The groups are shells around one centre, one inside the other: the same stretched ball of 6 dimensions in 6 sizes.
In the rows, 128 means zero.
Some rows, each with its group after it:
[154 111 191 114  53 114 164 149 194 129 143  65 178 151 235 139 203 183
 116 133 163 127]	Q144
[139 146 169 152 105 146  90 116 123  79 118 141  84 131 133 198 123 163
 173 147 117 157]	Q175
[160 131 105 135 137 171  87 136  94  84 115 211 108 122 103 138 106 141
  99 107 117 103]	Q144
[135 133 153 150  89 163  76 127 129  98 124 163  79 105 116 184 135 153
 168 137 119 134]	Q144
[133 133 148  89  88  89 169 135 157 131 139 100 214 149 185  90 167 119
 115 112 189 102]	Q429
[125 136 107 123 102 156  96 120 119 112 131 177 133 115 108  88 110  92
 120  93 150  83]	Q175
[160 102 185 130  60 118 115 154 174 117 128  97 155 114 198 179 208 199
 129 146 148 122]	Q429
[106 151 135  80  70 140 197 136 171 166 168 129 157 156 156  77 146  80
 156 102 177 120]	Q429
[108 152  89 107 100 184 132 120 125 135 152 197 114 134  95  56  88  54
 132  77 150  88]	Q218
[124 141 158 169  78 190  72  99 141  84 131 135  59 131 140 141  98 132
 156 117 111 127]	Q144
[132 156 133  72 126  86 186 150 121 137 137 160 185 145 125 149 157 120
 160 136 175 143]	Q429
[116 143 116 136  91 180  96 109 130 108 138 167 102 127 116  84  93  86
 132  90 138  94]	Q698
[100 159 141  90  95  90 152 120 135 137 140 130 175 128 121 116 142  82
 184 125 188 123]	Q144
[154 132 146 126 129  87  95 128 103  79 102 142 174 119 136 166 147 159
 124 138 155 116]	Q429
[121 142 128 135  84 182 118 105 145 107 144 140 112 151 151  66  93  91
 114  84 140  96]	Q218
[125 142 113 116  91 180 143 119 145 122 150 155 128 156 147  54 100  85
 103  79 147  93]	Q175
[139 138 131  95 110 108 157 135 133 120 133 137 189 147 156  99 144 117
 112 109 172 106]	Q698
[115 172 114 122 136 152 113 107  92  97 128 195  97 137  76 134  76  86
 171 115 134 135]	Q698
[103 151 154 111  66 141 153 117 166 138 155 113 131 145 155 104 134  95
 173 114 164 127]	Q601
[167 115 170 143  94 134  97 143 140  90 116 130 126 122 169 190 169 197
 125 144 127 132]	Q175
[143 122 119 138  87 191  93 133 137 111 135 177 100 119 131 107 122 126
 107  96 125  91]	Q601
[164 135 117 116 138 147 128 143 106  94 121 186 140 145 131 134 122 146
  95 112 131 116]	Q175
[144 143  99 130 137 161  96 116  94  84 119 194 127 136 108  94  84 106
  95  91 133  91]	Q698
[133 148 142 168 123 156  45  95  94  57 104 167  78 115  98 169  85 135
 157 129 114 127]	Q601
[155 119 140 153  93 180  82 131 134  91 124 160  95 122 146 144 129 160
 110 114 115 109]	Q175
[ 91 174  94  83 119 135 151 120 107 144 148 201 136 127  64  91  97  41
 183 102 171 115]	Q601
[152 152 108 129 167 123  91 112  69  60  99 191 145 139 100 132  83 124
 105 112 135 110]	Q429
[159 136 147 151 122 160  94 122 114  69 114 158  99 143 143 166 112 167
 119 127 111 134]	Q698
[151 138 158 104 114  94 154 138 134 105 124 121 180 151 170 152 159 157
 128 137 161 135]	Q218
[131 139 147 120  74 181 155 133 165 130 155 138 102 156 165 114 131 125
 138 109 134 131]	Q601
[123 143 138 133  85 184 113 126 140 118 143 167  77 129 120 140 117 120
 163 117 124 130]	Q218
[159 118 168 164  97 136  61 117 128  65 105 120 121 119 164 170 140 182
 118 134 126 116]	Q218
[114 139 142  99  71 126 157 127 164 143 151 115 168 139 162  83 149  95
 141 105 177 104]	Q175
[128 136 111 102 107 119 129 127 125 121 131 154 184 128 132  74 129  92
 107  94 174  80]	Q218
[114 171  80 119 156 148  97  96  68  86 119 215 124 134  59  82  49  55
 134  88 146  97]	Q601
[136 127 160 125  83 110 120 122 151 105 127  99 172 135 179 116 154 138
 122 120 165 106]	Q175
[161 108 189 151  52 168 126 133 190 102 139  77 120 156 233 135 167 190
 100 121 126 123]	Q144
[126 161  86 117 145 167 112 113  84  96 127 216 113 140  77  91  66  75
 124  90 135 103]	Q698
[126 128 154 115  73 110 127 125 157 122 135 103 177 127 170 104 158 121
 132 115 174  99]	Q218
[150 124 135  86  87 133 192 153 168 142 151 122 192 166 199  75 164 130
  82  97 169 100]	Q144
[134 143 159 178  99 181  54  95 120  61 115 144  56 129 130 163  88 145
 153 125 103 134]	Q144
[122 138 165 123  71 137 127 130 157 125 141 124 118 126 149 157 155 136
 176 136 148 138]	Q698
[142 117 215 157  45 129 100 125 184  99 129  61 115 127 209 194 184 196
 165 156 137 148]	Q429
[115 153 104 100 121 123 116 129 101 124 130 196 146 108  75 122 119  83
 162 114 163 106]	Q601
[131 124 146 105  67 132 152 138 170 139 148 113 171 137 180  90 164 121
 117 105 170  98]	Q698
[167 121 147 110  99 144 164 152 154 115 138 131 159 163 194 122 159 166
  86 114 142 120]	Q218
[132 131 159 148  75 170  91 127 146 108 134 147  79 114 135 171 140 151
 167 133 122 134]	Q601
[112 146 147 100  88 101 132 136 136 138 136 146 151 107 112 160 163 114
 194 141 171 132]	Q429

New rows, each followed by its group:
[136 126 175 140  69 142 100 135 155 113 132 126 104 111 150 188 167 166
 173 147 134 140]	Q601
[141 135 163 148  83 174 115 117 152  94 135 122  93 153 173 136 121 150
 131 118 121 133]	Q175
[136 144 150 118 102 141 132 139 132 116 134 159 111 130 127 176 144 145
 168 139 136 148]	Q698
[145 115 177 102  63  97 153 158 176 141 139  97 182 123 191 161 212 171
 144 144 171 126]	Q429
[130 156 149 119 113 140 138 125 125 106 133 154 111 147 128 163 121 131
 168 134 136 153]	Q698
[151 136 122 151 126 176  73 120 100  74 114 191  89 124 109 146  97 141
 116 112 111 113]	Q175
[140 153 142 133 123 155 117 122 113  89 125 169  94 145 121 166 107 140
 153 130 121 148]	Q698
[132 158 102 101 147 119 134 118  92  99 122 182 165 146 104  95  94  88
 119 101 160 106]	Q175
[118 145 135 116  80 165 149 117 157 126 152 131 128 156 159  76 115  95
 130  94 151 110]	Q175
[130 132 162 143  79 145  89 124 142 105 128 136 103 110 135 170 146 147
 169 137 135 130]	Q175
[120 177  65  86 173 135 146 118  65 108 128 235 152 148  55  78  61  50
 127  88 157 104]	Q429
[113 150 154 102  88  95 154 113 148 122 138  99 184 148 164  97 140  99
 150 117 184 116]	Q429
[138 149 137 132 115 169 115 128 118 100 131 180  83 137 113 167 112 138
 157 128 117 145]	Q175
[145 141 129  76 107 133 205 159 149 146 153 154 170 167 164 109 156 126
 116 112 161 128]	Q429
[108 158  81  83 110 158 172 119 128 143 156 178 166 159 118  12  87  35
 104  63 174  77]	Q429
[169 127 137 119 114 171 146 156 135 109 135 174 113 153 157 156 143 172
 104 121 117 135]	Q429
[114 143 124 132  79 187 115 111 145 118 147 154 100 139 133  77  97  86
 132  88 138  99]	Q175
[151 131 113 137 119 173  88 131 108  92 121 194 105 121 112 130 109 134
 109 106 121 102]	Q175
[157 118 140 116  99 124 125 143 140 109 125 135 174 132 170 118 159 151
  93 113 155  97]	Q698
[146 149 137 154 137 144  80  95  96  50 105 148 119 151 136 127  78 133
 110 111 125 117]	Q429
[115 135 104  89  76 165 155 145 153 163 160 177 143 123 121  70 140  77
 133  88 165  88]	Q429
[141 153 137 137 143 118  82 116  84  70 103 177 117 120  93 189 109 142
 162 142 131 141]	Q218
[113 147 182 136  64 146 120 119 161 118 142 113  89 129 148 179 146 140
 204 146 138 159]	Q429
[127 145 119 118  94 189 143 126 142 124 151 170 102 153 135  89 104  99
 126  93 133 113]	Q175
[137 141 148 108 102 129 138 146 133 124 134 160 128 126 127 175 156 145
 167 140 144 144]	Q175
[121 151 105 105 131 112 103 128  91 113 120 198 152 102  71 133 120  93
 157 119 162 105]	Q429
[148 144 128 149 126 184  82 127 100  82 119 203  61 123  95 181 100 148
 149 128 100 139]	Q429
[117 149 157 116  86 118 144 109 151 113 138 101 157 153 167 103 129 108
 147 115 167 122]	Q601
[139 150 162 138 113 142 110 123 121  88 122 150  93 138 129 194 125 157
 173 146 122 160]	Q175
[173 120 136 104 105 158 172 162 151 121 141 152 152 165 187 120 157 166
  76 109 135 118]	Q429
[146 150 119 136 133 178 110 119 103  83 124 189  91 150 115 132  85 126
 120 108 114 127]	Q175
[140 118 184 152  58 141  97 119 170  97 129  84 128 130 196 144 159 167
 132 129 141 118]	Q175
[139 114 151 104  60 134 146 156 173 149 148 127 160 119 172 126 190 144
 131 121 162 106]	Q144
[137 123 142 155  78 177  80 111 146  92 129 133 107 128 159 100 115 129
 107  98 130  92]	Q175
[139 128 176 128  63 154 141 138 174 123 146 109 114 143 184 154 164 160
 150 132 137 141]	Q175
[140 146 150  96 103 125 178 143 146 127 143 136 152 161 163 140 150 138
 142 128 153 144]	Q218
[113 159 156  96  91 115 167 132 146 137 146 134 139 142 134 153 149 114
 193 139 163 154]	Q601
[154 111 172 179  73 170  45 117 145  72 113 123  83 108 164 173 140 184
 127 131 110 115]	Q429
[105 164  86 120 121 187 105 109  98 115 140 220  85 125  60  87  65  55
 155  88 134 103]	Q601
[111 172  56  97 161 149 116 110  64 107 127 242 140 129  40  61  53  34
 127  77 157  84]	Q429
[160 140 131 159 131 194  85 120 103  64 116 187  66 146 124 159  86 158
 113 116  93 133]	Q429
[147 134 139 157 114 151  72 104 113  64 110 142 120 135 145 122  99 139
 105 108 128 103]	Q175
